The rows of a group lie close to one hidden flat surface of 10 dimensions, which passes through zero. Surfaces can cross.
Some rows, each with its group after it:
[9 21 8 6 0 10 -5 7 3 -1 -21 8 9 12 11] | (0)
[-6 2 0 0 16 -6 2 -17 25 -6 -7 -3 7 -9 -8] | (4)
[-3 -2 20 11 2 -6 15 -6 23 6 2 -11 -2 5 -20] | (2)
[-4 0 -7 17 11 7 -19 -12 1 -25 10 10 -7 6 3] | (6)
[-8 -15 -8 -6 13 -18 -9 -25 12 -24 -10 -10 -9 4 -7] | (1)
[9 -13 9 -12 -11 -2 -5 -10 -4 -16 -8 -12 -1 -18 -1] | (1)
[3 -27 1 -12 -13 -5 -6 2 -10 -14 -3 -12 -25 8 6] | (2)
[-21 8 14 -19 -8 -5 3 7 -4 21 15 -3 10 -7 -24] | (2)
[7 5 16 8 6 -1 1 6 13 -11 4 13 6 -19 0] | (3)
[16 0 -4 17 0 -17 6 -9 -11 -16 -9 -10 19 -10 -12] | (6)
[-2 -5 10 -6 -19 0 2 16 -2 5 -1 -23 -9 -9 -19] | (1)
[10 -3 -3 -9 0 -7 6 -16 0 1 -3 -2 12 -25 -7] | (1)
[10 -8 10 -5 -3 1 -6 5 3 -19 -6 0 -2 -20 13] | (3)
[0 5 4 -5 -20 4 -5 3 -12 -12 -4 -27 7 -23 -2] | (2)
[-12 4 -3 -1 6 0 -9 19 5 2 -14 -2 -7 24 1] | (5)
[10 -1 -14 19 1 -4 16 7 -6 -5 6 -4 -1 2 30] | (0)
[3 9 9 -5 4 -7 0 -22 -6 7 -7 14 21 14 -14] | (4)
[-15 -16 -10 -3 6 -8 5 11 -15 1 12 -2 6 11 23] | (4)
[-13 -16 0 -3 -3 3 1 -12 -2 2 3 -20 0 9 -4] | (3)
[-7 3 19 -3 6 16 1 0 17 10 -8 0 17 0 7] | (3)
[-21 -12 0 -23 1 0 -22 3 6 -12 -8 -9 -18 2 -6] | (2)
[16 -4 10 -2 -18 20 4 -9 -4 1 3 -6 -1 -18 10] | (6)
[-11 7 22 -14 -3 5 -14 5 19 -6 -27 -11 -9 14 -10] | (1)
[-9 -12 12 1 21 -27 9 -9 25 -6 10 11 -7 4 -17] | (3)
[-11 -1 1 14 10 -9 7 2 19 3 11 0 -14 12 -18] | (4)
[-7 -14 1 -29 -3 3 10 13 7 14 1 -9 -2 -23 21] | (3)
[12 -12 7 -17 -18 5 -5 -5 -13 -8 -6 -6 -3 -14 8] | (6)
[4 -1 23 3 5 -11 5 -4 5 -15 4 10 12 -6 8] | (0)
[-14 4 5 3 3 -7 -24 11 -14 -21 6 6 7 1 -15] | (6)
[6 -14 9 -1 -1 4 7 -6 15 -5 -17 -17 -4 1 12] | (3)
[6 11 -2 -6 -12 7 1 4 -5 3 -21 -12 -3 11 11] | (0)
[1 -9 17 -17 -16 11 -9 -5 1 -3 -5 -12 -7 -12 -10] | (2)
[4 13 -12 5 -5 8 -4 -9 -16 6 7 5 14 -5 -8] | (5)
[-3 2 8 -6 -5 4 -10 22 -2 0 -7 7 -15 16 4] | (4)
[14 8 7 5 0 5 1 6 -10 6 -5 22 8 12 11] | (3)
[-13 -3 -5 8 19 -5 -7 19 4 1 -5 3 11 12 -5] | (5)
[15 5 -12 28 1 9 20 -10 12 4 0 -17 6 -13 9] | (3)
[-2 31 12 15 -11 14 -4 16 -11 1 -2 2 14 11 9] | (0)
[4 2 6 14 -19 2 -8 1 -18 -15 19 -10 -6 -13 -21] | (3)
[1 12 0 -5 -15 9 14 -19 -15 29 19 2 13 -2 -14] | (1)
[-15 5 15 10 6 16 -15 26 16 -13 6 0 -3 -7 8] | (6)
[-20 0 6 -9 5 1 -12 -18 19 -12 -9 -15 -8 10 -8] | (1)
[14 -13 2 15 5 -4 10 -19 5 -8 10 4 3 -11 0] | (2)
[4 6 5 -25 -13 -1 14 -2 -7 33 -6 4 2 6 -7] | (4)
[7 -12 -10 -9 -4 16 -7 13 -2 4 -4 -1 -9 -14 10] | (0)
[-5 17 10 -22 -8 1 -18 -7 -5 0 -14 12 -14 25 -8] | (5)
[2 -3 4 4 -1 16 -23 -16 4 -13 -7 4 -13 12 -15] | (2)
[-12 -1 -11 5 1 -2 7 -14 -2 3 -3 -25 10 10 -3] | (4)
[21 -6 3 -1 -12 3 -7 -6 -26 2 -4 18 -3 14 -9] | (0)
[-3 12 -7 -11 6 -7 -6 -32 6 -13 16 23 -14 -6 5] | (5)
[7 -4 23 -8 -13 20 -4 6 1 3 6 8 -8 -4 12] | (6)
[7 8 -19 1 -10 19 -13 -28 -12 -7 -2 -5 -6 0 0] | (6)
[-7 -3 -4 -19 -12 4 -12 9 -3 -1 -5 -12 -18 -6 -5] | (4)
[20 6 -10 24 1 -10 7 -9 -10 -9 0 11 -3 13 -2] | (3)
[0 -5 17 -14 -6 0 7 2 13 8 -7 -8 -2 -8 -3] | (1)
[-6 -11 -18 0 3 -1 -12 14 -12 -22 8 -4 -5 -13 21] | (2)
[11 -6 -19 0 6 -9 14 -17 -2 2 4 7 2 -10 14] | (5)
[-13 -7 15 -22 -5 2 8 4 18 12 -11 -22 0 -8 -1] | (4)
[0 -7 -16 -19 5 -11 -2 -9 4 -4 -13 -7 1 -15 1] | (1)
[-10 -1 29 3 4 2 -11 10 9 -5 -5 -3 17 -2 -25] | (5)
[11 17 -7 7 1 8 7 0 -5 14 0 10 18 -8 8] | (2)
[6 17 -4 12 -5 0 -3 5 -22 5 2 8 15 9 -11] | (6)
[2 11 8 12 11 -1 8 -4 26 4 -11 -4 8 -2 -11] | (1)
[0 7 17 -21 -7 12 -11 -6 1 6 -8 11 0 2 -4] | (6)
[1 4 -5 35 27 -1 -1 18 6 -6 2 18 22 9 5] | (5)
[-7 0 19 2 4 5 -2 22 -1 3 11 14 6 4 10] | (4)
[-6 -10 6 -4 1 -8 -8 2 12 -17 -14 -15 -13 2 -7] | (1)
[10 14 -5 -15 0 -12 9 -4 6 16 -18 9 -5 8 -8] | (3)
[-31 20 -4 -19 -4 -13 6 8 -7 16 7 -10 4 14 0] | (0)
[4 -3 10 -9 -5 -5 -15 -6 -12 -14 -11 8 -5 15 -6] | (2)
[7 -7 5 14 -20 12 16 4 -2 7 13 -26 -6 -15 -4] | (0)
[17 -9 -27 20 4 -9 19 13 0 1 -7 -10 -11 1 15] | (1)
[14 -5 -2 8 2 13 -7 -4 -2 1 5 14 6 -16 -7] | (0)
[0 3 22 -18 2 2 3 -1 15 11 -7 5 14 -15 -5] | (5)
[4 -5 17 -4 -10 4 -2 3 8 -11 -4 -6 -20 3 9] | (5)
[-2 0 -17 4 -6 12 -16 13 -6 -21 -9 -20 -4 -15 17] | (6)
[7 4 17 22 7 -3 -8 -2 7 -18 -11 10 -2 26 -9] | (5)
[-7 -4 3 -13 4 13 -12 17 4 12 -2 19 -18 21 7] | (2)
[6 24 1 11 -14 22 -6 -5 -7 11 -4 -7 13 -4 -18] | (0)
[7 10 6 -8 -11 5 12 -10 -3 23 1 -1 10 -10 -15] | (4)
[-7 9 1 13 13 1 -4 2 5 3 7 21 -4 24 -3] | (6)
[-3 13 0 22 10 7 -10 -4 1 2 10 16 8 11 -25] | (0)
[11 22 -2 13 -10 17 -6 -6 -14 -1 4 9 9 -5 2] | (5)
[2 0 -7 13 -15 1 14 4 -10 18 15 -13 -12 12 -13] | (4)

New rows. What belongs after each?
[0 9 -18 9 -8 -3 -1 -19 -6 -7 5 -6 -25 21 -6] | (5)
[-5 2 0 -9 -15 8 -10 -14 -4 -5 -16 -21 -13 18 -8] | (1)
[-2 7 10 22 6 -11 -7 3 2 -24 -7 -1 1 19 -6] | (2)
[-2 -9 -6 -8 -8 5 17 0 6 20 5 -12 -19 8 6] | (6)
[-4 -13 14 -2 0 4 -3 -18 19 -10 1 -5 -23 12 -6] | (6)
[-18 7 -11 8 3 5 -10 17 3 -7 3 -18 1 -10 -3] | (6)
[-14 4 -11 -3 7 20 -12 -2 10 -3 -8 -15 12 -11 13] | (3)
[6 -3 39 -3 -17 18 0 10 -3 9 13 14 -8 6 0] | (6)
[11 -7 -2 12 -1 -15 21 13 -9 8 2 -2 3 6 3] | (6)
[-10 5 0 13 -9 25 -5 -16 7 2 24 -10 -9 -9 -12] | (6)
[-14 6 6 -12 -5 27 -12 16 14 7 -3 -1 -17 6 15] | (6)
[11 -3 -13 13 3 0 18 15 -7 22 -8 -2 9 13 9] | (5)
[10 -7 -15 2 9 16 -18 -13 -5 -13 4 20 1 -14 12] | (2)
[-7 -7 -11 -6 18 -3 5 1 21 18 -2 8 -9 6 -9] | (0)
[4 -10 27 -8 -7 10 7 3 11 5 12 4 1 -21 5] | (6)
[-4 -2 -9 17 -8 -3 9 2 -10 3 21 -17 4 -12 -14] | (6)
[-1 7 5 9 -4 9 0 5 -7 11 9 13 -8 22 -1] | (6)
[-1 13 -18 10 6 6 5 0 12 2 6 -8 7 -26 1] | (3)
[-10 0 0 6 7 -10 -2 20 -7 -7 13 -1 18 -20 -5] | (6)
[3 -3 6 -15 -6 -8 19 9 4 19 -7 -13 11 -19 -1] | (6)
[0 11 -2 5 3 0 10 -12 20 5 -15 -17 3 0 -4] | (0)
[2 -3 15 6 -6 -3 -5 -11 -1 -12 5 -9 3 -10 -26] | (1)
[13 -15 4 -6 -12 3 -2 -1 -14 2 2 4 -8 -1 -6] | (0)
[-2 -5 -12 8 3 1 -13 13 -21 -7 1 -1 16 -3 -3] | (5)
[13 15 -24 15 5 -4 -4 9 -6 -1 -13 -2 11 -13 -13] | (1)
[11 4 -3 -1 3 -7 -13 5 -14 -11 -5 13 15 -18 -10] | (1)
[11 -17 29 8 -14 9 8 -3 18 -10 -4 -20 -16 -2 1] | (6)
[-17 -5 1 -4 -4 3 -18 26 -15 -7 8 -1 -10 11 1] | (5)
[4 -29 4 -20 -2 5 -24 -1 -2 -14 -6 4 -16 -10 -14] | (0)
[3 8 -4 14 -8 11 -19 -10 -19 -15 2 3 -5 15 -7] | (6)
[-7 -2 4 -6 18 -18 3 8 5 6 1 24 3 16 0] | (6)
[5 22 12 0 -10 11 3 24 3 20 -9 6 -3 9 -1] | (3)
[17 -18 10 -14 -13 4 -5 -9 -4 -10 -14 -4 -13 -1 6] | (2)
[-9 10 -15 -4 10 -9 -17 -5 -3 -19 -15 -1 6 3 2] | (2)
[12 -6 -4 -3 -5 -27 8 -8 -17 -6 -13 -11 16 -8 -17] | (6)
[14 5 -1 9 -2 6 21 -7 -5 30 14 17 8 3 -3] | (2)
[5 5 0 12 -11 12 5 -15 15 4 -17 -28 -11 11 -19] | (2)
[-32 3 2 -15 4 15 -11 27 16 11 11 -3 -16 1 7] | (6)
[-5 15 22 -1 -6 -10 8 13 -6 -1 -5 4 4 24 15] | (0)
[10 13 3 -2 -13 16 -17 -13 -7 -10 -19 -6 2 2 -3] | (6)
[-9 25 3 1 -5 -6 1 -2 -15 3 5 5 16 12 -1] | (0)
[18 -4 7 -2 -15 4 9 7 -26 20 -2 4 17 1 -4] | (5)
[10 -15 17 21 7 -4 16 -3 12 -9 18 6 1 -9 11] | (1)
[23 15 4 21 -4 2 0 11 -8 -11 -23 -1 19 0 5] | (6)
[5 23 -20 7 -6 20 3 -10 -12 23 6 6 9 2 0] | (6)
[-5 6 -3 -11 7 10 0 -2 11 1 -14 -8 23 -21 20] | (4)
[-9 4 8 4 6 -16 -1 17 7 -8 -13 -11 9 1 -14] | (6)
[10 -6 9 -6 -4 -6 25 -5 2 21 16 11 -3 -6 7] | (5)
[-19 2 4 -14 9 -2 -3 -6 14 12 7 8 -6 8 -11] | (6)
[21 -1 2 1 -21 9 8 3 -19 7 2 -4 6 -16 3] | (1)
[-7 -17 -11 -10 4 -3 -3 18 -18 7 4 -5 20 -17 0] | (5)
[14 -1 -5 13 0 -3 19 -4 18 -3 -17 -26 7 -16 5] | (6)
[11 -18 -16 11 9 -10 -3 -16 -8 -25 5 6 -4 -4 10] | (2)
[2 6 10 -7 10 -9 -6 -3 7 -7 -18 12 12 3 -4] | (6)
[-17 -1 -5 -9 8 7 -15 15 10 -4 -16 -22 13 -18 -4] | (5)
[0 14 8 8 2 -3 0 -16 7 -8 -5 -8 19 -11 -18] | (2)
[-5 12 -5 -16 1 6 -5 -14 3 12 -9 4 4 4 -8] | (6)
[-3 -4 18 -14 0 1 5 7 3 14 4 9 6 -2 3] | (3)
[4 2 14 -15 -6 -27 12 3 -10 -5 -9 -3 18 -8 4] | (2)
[5 -6 -5 6 6 -14 -14 30 -12 -16 -10 13 -10 15 0] | (1)
[10 23 6 23 -8 -5 12 -25 -4 -7 -6 -11 17 8 -8] | (0)
[7 0 10 2 -6 -8 7 -9 7 -7 -12 -21 12 -17 -16] | (6)
[24 -2 -4 -7 -8 -10 15 -17 -24 13 1 12 17 -8 -1] | (6)
[1 5 13 13 11 0 1 17 19 -8 4 11 -1 -5 6] | (3)
[-13 -5 -1 -1 5 4 13 -11 15 19 25 2 -8 -3 -7] | (6)
[23 -5 8 -15 -7 -22 15 4 -18 9 -21 10 13 8 4] | (6)
[4 -1 -18 10 2 -6 -8 11 -14 -21 -7 -10 7 -8 8] | (6)
[14 -17 11 3 -3 5 -8 -20 -4 -25 8 11 -6 -11 9] | (6)
[20 -4 7 0 -16 15 7 -8 -3 10 -6 -6 -3 -6 2] | (2)
[11 -23 6 -14 -9 5 -5 7 -4 3 -7 3 -18 2 -2] | (0)
[-23 -13 8 -24 0 -10 -7 14 -4 9 8 0 -5 6 -14] | (5)
[5 8 19 2 6 -11 5 1 22 -5 -2 8 -1 -12 -15] | (3)
[-23 -10 -11 -19 2 -5 -16 23 -10 -8 11 -4 -6 -11 7] | (6)
[-13 4 5 -4 4 4 8 0 3 16 18 1 23 -20 -4] | (4)
[-4 3 3 -19 -8 17 -6 -6 -3 13 9 8 -2 -8 4] | (6)
[20 -6 2 5 -7 3 17 9 0 14 -12 1 -10 15 15] | (0)
[12 2 21 25 9 7 6 -3 16 1 9 13 10 -8 -12] | (0)
[16 -9 15 0 -5 -9 21 -3 -1 13 3 6 2 2 0] | (6)
[15 -11 1 -18 -19 17 -8 -9 -12 -2 -8 -7 -5 -18 7] | (2)
[15 18 7 16 -4 7 6 0 -2 -2 -12 3 13 5 14] | (0)
[16 -5 0 -1 -10 5 9 -17 -10 10 9 10 -3 2 5] | (6)
[8 7 -10 -1 -16 13 3 1 -19 22 1 2 -6 16 -3] | (2)
[15 -9 -10 -15 0 -1 3 -7 -5 20 -14 13 -10 14 -6] | (0)
[7 2 2 9 5 5 -19 5 -17 -13 5 30 1 13 6] | (2)
[-16 -3 -5 -10 0 11 -7 16 8 1 -8 -17 -8 2 13] | (3)
[9 -6 1 -12 -3 5 -24 -19 -8 -22 -15 7 -3 -3 -1] | (2)
[3 -18 17 -9 -3 -7 5 -20 -2 -7 6 6 -6 10 7] | (1)
[17 3 12 -9 -16 4 9 -7 -11 12 -5 1 12 -11 -3] | (6)
[-2 4 8 1 -22 -4 9 5 -18 5 10 -19 8 -8 -13] | (2)
[-5 -15 21 -14 -10 1 6 2 7 8 10 -4 -13 -3 -4] | (6)
[-11 -12 18 -13 -9 2 -24 9 -17 -19 1 2 -8 11 -3] | (3)
[21 0 -12 -6 7 -5 8 -22 1 6 -19 11 8 0 6] | (0)
[1 -7 -13 20 19 -6 8 2 8 -8 14 6 7 -11 11] | (5)
[6 -6 22 -18 6 -19 9 10 8 6 -17 10 6 5 2] | (6)
